The rows of a group lie close to one hidden flat surface of 8 dimensions, which passes through zero. Surfaces can cross.
In the rows, zero is written as 128.
Some rows, each with its group after it:
[138  81  74 110 138 144 168 153 145 175  92 122 157]	Z25
[150 106 110 121  94 145 110  93 104 107  86 113 151]	Z172
[140 166 177 137 118 111 168  89 131 122 115 129 108]	Z172
[175 202  50  90 132  59 124 165 106 109  73 181  98]	Z205
[117 107 144 100 120 186 103 104 107 110 150 148 147]	Z524
[135  91  66 169  88 103  96 115 150 139  80 112 122]	Z4
[162 156 116 100 161 111 134 183 123 135 138 139 128]	Z524
[174 104 123 126 154 147 148 168 125 153 155 112 138]	Z172
[100  80 199 199  98  92 123 155 162 141 105  81 108]	Z25
[148 166  46 120 183 105 146 158 167 119  95 126 141]	Z205
[116  90 166 166 102 160  98 149 134 102 107 177  81]	Z205
[172 155 169 194 152  76 179 139 153 104  91  95  78]	Z524
[203 108 160 105 139 159 178 161 144 136  68 121 160]	Z172
[105 119 123 145 107 119  67 141 135  91 108 132 125]	Z4
[112 108 181  84 161 146 148 225 154 126  77 153 147]	Z4
[126 109 106  93 150 140 119 192  87  76  73 153 114]	Z172
[113 130 176 112 118 104 147 172 148 151  95 131 136]	Z25
[ 98 125 132 148 130  76 148 168 138 135  97 119  99]	Z172
[155  85 173 156  95  91 185 132  58 157 120  94  81]	Z25
[ 67 135  71 161 132  74 177  84 151 169 123 101 114]	Z172
[ 70 181 132  71 132 163  78  86 115 116 209 188 146]	Z4
[159 104 125  74 108 157 160 128  97 159 104 143 154]	Z524
[190 191 100 102 127 110  84 129  87  85 148 153 123]	Z524
[104 214  90  71 124  59 134 110 136 169 152 138 160]	Z205
[122 123  97 126 128 126 142  99 116 135 129 121 126]	Z172
[ 63 129 123 153 176 160 169  59 170  97 121  94 145]	Z205
[122 113 127 109 147 155 140 142 136 133 127 132 146]	Z524
[164 139 136 144 113 131 110 128 117 120 147 160 102]	Z933
[ 76 107 126 166  98 109  50 152 174 133 140 127 126]	Z25
[144  90 108 133 181 170 160 170 147 192 207 141 128]	Z4
[104 173 148 141 127 100  99 126 121 126 186 137 104]	Z524
[ 69 147 136 147 114  96 113 110 189 154 124 128 132]	Z516
[167  84  89 101 104 132 167 148  82 178 108 144 119]	Z25
[106 144 106 158 174 112 133 139 148 105 138 115 105]	Z205
[114  94 131 188 153 119 132 142 163 123 133  88 110]	Z516
[122 109  85 145 122  90 124 155 113 143 119 106 109]	Z933
[ 91 139 141 166 149 142  78 123 168  93 171 130 125]	Z516
[ 77 117  85 149 179  97 170 166 163 194 173 115 110]	Z516
[103 142 137 114 135 134 107 135  81 149 233 150 106]	Z516
[185 168 130  70 132 173 107 105 104  64  92 155 166]	Z516
[105 169 127 119 168 131 106 150 147  96 150 151 122]	Z172
[156 160 145 111 122 139 143 104 130 149 153 158 130]	Z4
[111 134 101 131 204 137 157 163 167 137 165 120 131]	Z516
[117 101 143 120 105 137 125 120 125 128 106 111 150]	Z933
[141 168 101  85 144 153 107 146 166 136 128 191 147]	Z933
[167 102 109  63  82 140 152 121  78 181 103 151 158]	Z524
[ 99 183 155  69 131 131 136 114 150 139 124 170 152]	Z933
[136 147 110 152 135 114 125 111 150 102 101 113 124]	Z524
[155  61 102 123 119 137 118 192 118 134  71 122 137]	Z524
[ 93  74  94 144  98 123  65 175 116 159 173 155  98]	Z4
[120 130 116 138 121 115 111 126 128 135 144 129 124]	Z205
[140  96 104 155 107  85  74 215 111 126 120 136  87]	Z933
[132 174  58 120 134 111 154  68 110 154 167 149 115]	Z933
[137 115 100 147 100 123 101 114 132 144 134 140 118]	Z4
[122 100 136 167 116 141  77 112 114  92 150  94 126]	Z933
[115 123 138 166 170 172  72 164 225 102 153 142 140]	Z25
[ 60 143  94 123 116 107  97  89 166 119 112  99 167]	Z25
[109 167  80 124 134 110 107 110 165 108 104 142 140]	Z25
[146 144  62 135 125 116 133  98 157 117  79 138 133]	Z25
[129  88  97 136 125 136 155 122 142 148  84 115 136]	Z516
[120 183 199  85 118  84 150 152  82 101  87 138 108]	Z4
[117  79  89 152 100 132 102 113  94 132 134 126 105]	Z516
[155 162 189 108 100 112 143 158 129 127  85 180 102]	Z933
[148 151 167 114 106 137 137  99 145 105  82 140 148]	Z172
[209 167 186 116 101 120 205  83  96 162 125 141 116]	Z4
[125 125 165 187 146 123  88 144 127  83 171 100  97]	Z516
[182 103 167 107  89 141 130 124  57 125 123 123 129]	Z205
[152  94 118 142 125 138  92 174 152 148 140 125 141]	Z205
[149 125 156 135 126 133 115 127  88 112 159 111 126]	Z205
[170  90 104 102 123 137 176 166 112 197 125 147 127]	Z933

New rows, each followed by its group:
[168 200  71  89 190 121 112 131  84  69 161 129 134]	Z516
[150  95  98  86  74 120 166  93  41 184 124 135 126]	Z516
[123 164 142 117 166 124 128 121 128 117 176  92 158]	Z205
[137 142 147 120 104 118 138 114 133 115  79 144 124]	Z933
[ 99 113 125 195 114 100  98 102 137  92 127  92  96]	Z524
[126 128 107 139 157 148 155 103 135  86  88 121 127]	Z205
[ 71 173  73 101 112  51 157  98 128 144  80 131 124]	Z933
[ 79 139  74  97 133 135 135  96  97 100  98 162 113]	Z172
[152 102 105 114 137 138 138 169 137 135  81 125 146]	Z524
[155 151 150 101 166 118 167 182 126 140 140 133 132]	Z516
[140 155 163 133 116  86 156 148 140 124  79 134 111]	Z25
[ 82 100  84 131  68 127 117  53  84 152 138 132 116]	Z172
[132 110 122 132 153 151 117 147 124 128 169 127 124]	Z25
[ 91 102  99 158 171 165 162  88 184 112 107  91 154]	Z205
[143  74 116 135 126 188 126 107 130 113 103 125 146]	Z516
[111 162 150 117 112  70 153 148 149 167 110 140 120]	Z516
[104  99  95 173 121 104 118 113 114 147 171  84 113]	Z205
[132 120 101  90 119 133 158 128 120 177 127 150 139]	Z933
[ 95 136  95 111 147 114  72 205 174 147 151 157 136]	Z25
[136  51  59 192 120 151  91 111 145 129 133  80 134]	Z205
[113 154 139 121 134 111 131 112  98 144 191 123 122]	Z516
[141 106  95 150 145 123 159 134 119 114  87 118 102]	Z205
[ 43 151 138 158 109  83 107 119 214 157 124 142 121]	Z516
[198  93 105 186 142 160 128 126 155  87  68 105 122]	Z933
[ 61 107 141 120 143 151  71 158 105  94 169 123 128]	Z4
[144  72 107 172 113 127 136 102  89 132 147  80 110]	Z933
[189 188 106 119 167 116 185  98 135 109  97 121 134]	Z524
[ 92 169 118 108 152 108 152 115 136 135 154 129 133]	Z933
[181 142 125  79 137 138 168 145  88 151 133 150 139]	Z524
[130  53 151 129  92 161 116 144  95 153 135 125 125]	Z4
[104 141 111 128 104  93  86 136 139 172 182 124 136]	Z205
[132 142 113 149 107 119 107  86 114 119 149 124 120]	Z4
[144  84  41 119 181 148 147 158  78 139 175 113 125]	Z172
[128 152 152 123 133 100 175 128  82 109 110 139  84]	Z205
[131 173 121 126  97 106 101 104 110 117 145 174  96]	Z933
[135 165 188 131 129 114 119 164 161 123 134 155 115]	Z524
[ 44 121 119 120 110 108 138 128 171 179 122 159 126]	Z172
[103 132  96  93 144 137 106 156 146 149 152 152 152]	Z933
[137 114 130 112 100 107 186  98 101 120  37  95 142]	Z4
[100 133 207 172 168 123 185 133 154 133 160 111  87]	Z524
[200 132 126  90  99 121 117 141  73 134 127 125 146]	Z205
[138  81 139 169  96 113  96 161 114 132 120 115 102]	Z4
[ 42 116 108  88 121  79  61 232 139 149 132 135 143]	Z933
[141 136 132  98 139 159 119 135  96 101 136 159 122]	Z172
[104 155 118  93  70  69 153 104  94 189 119 154 113]	Z205
[107  61 120 121 127 168 114 157 109 134 132 124 138]	Z524
[125 137  61 147  94 118  50  88 125  59  82 132 125]	Z516
[132 144 154 139 101 103 125 125 122 121 108 132 112]	Z25
[123 132 131  77  94 113 142 130 106 152  95 144 147]	Z25
[133 120  92 141 210 144 177 137 180 129 124  68 173]	Z205
[ 90  57 134 177 108 132 117 173 191 155  87 139 111]	Z516
[110  83 109 161 119 136 125 115 138 143 133 104 126]	Z205
[187  80 188 165 124 146 156 159  75 101 112 109  82]	Z524
[134 141 190 173 199 162 146 117 142  72 177  96 113]	Z25
[108 103 142 111  91 126 131 106 115  80  14  93 153]	Z4
[142 140 154 143 138 121  94 153 161 119 159 111 138]	Z172
[140 110 118 128 135 152 126 130 110 130 155 131 126]	Z25
[123 149 150 113 123 139 138  84 130 132 139 122 150]	Z516
[139 181 163 148 128  82 108 169 199 116  94 148 120]	Z524
[163 143 100 120 141 154 109 126 133 111 145 163 121]	Z25
[127 128 151 116 115 139 149 105 137 144 117 127 146]	Z516
[128 163 115 112 163  97 150 152 143 142 144 116 137]	Z205
[116 156 199 112  63 116  76  99  46 119 191 164  91]	Z4
[121 133  88 135 107  70 117 165 129 154 106 147  96]	Z4
[115  82 120 140  91 138 107 131 114 142 122 142 111]	Z516
[150 176 120  81 180 195 112  81 118  72 168 136 176]	Z516
[137 116  94 158 131  75 106 208 129 124 105 127  88]	Z933
[ 92 137 106 160 125  94  93 114  88 122 207 120  81]	Z172
[165 161 184  85 187 148 173 177 141 121 131 117 163]	Z205
[104 138 128 139 108 130  99  81 132 117 145 124 135]	Z516
[145 102 144 145 105 133  87 164 115 128 145 147 105]	Z205
[149 110 163 128 103 164 112 135 147 129 108 161 133]	Z25
[120 125 125 145 111  91 127 126  93  92  94 111  97]	Z172
[113  81 100 109 111 156 136 123 166 201 133 130 171]	Z172
[127  59 128 149  84 136 133 117 125 182 136 100 135]	Z205
[112 158 149 135 142 121 114 138 177 135 150 131 137]	Z172
[133 119 131  93  46 113 135  79  92 183 121 148 140]	Z524
[104 153 116 133 157 105 119 159 148 137 152 139 112]	Z516
[127 143 169 132 112 180 119  43 113  81 137 137 129]	Z524
[124 144 134 117 159 150 147 112 150 120 126 133 144]	Z524
[149 175 104 148 192 114 127 116  94  60 168  77 122]	Z205
[121 174 146 122 135 113 120 122 151  57  57 138 126]	Z172
[137 107 116 167 157 127 149 156 155 134 122 110 116]	Z25
[112  96 147 123 100 118 120 147 110 159 131 123 129]	Z25
[ 92 104 115 161  79  98  64 133 139 140 133 123 117]	Z25
[149  79 142 111 110 156 118 162  77 154 158 138 126]	Z172
[171 140 143 135 123 142 138  91  86  94 135 126 108]	Z524
[ 98 132  61 113  99  70 148 100 122 202 138 116 135]	Z524
[200 118 146 104 139 145 138 214  96 153 152 189  93]	Z25
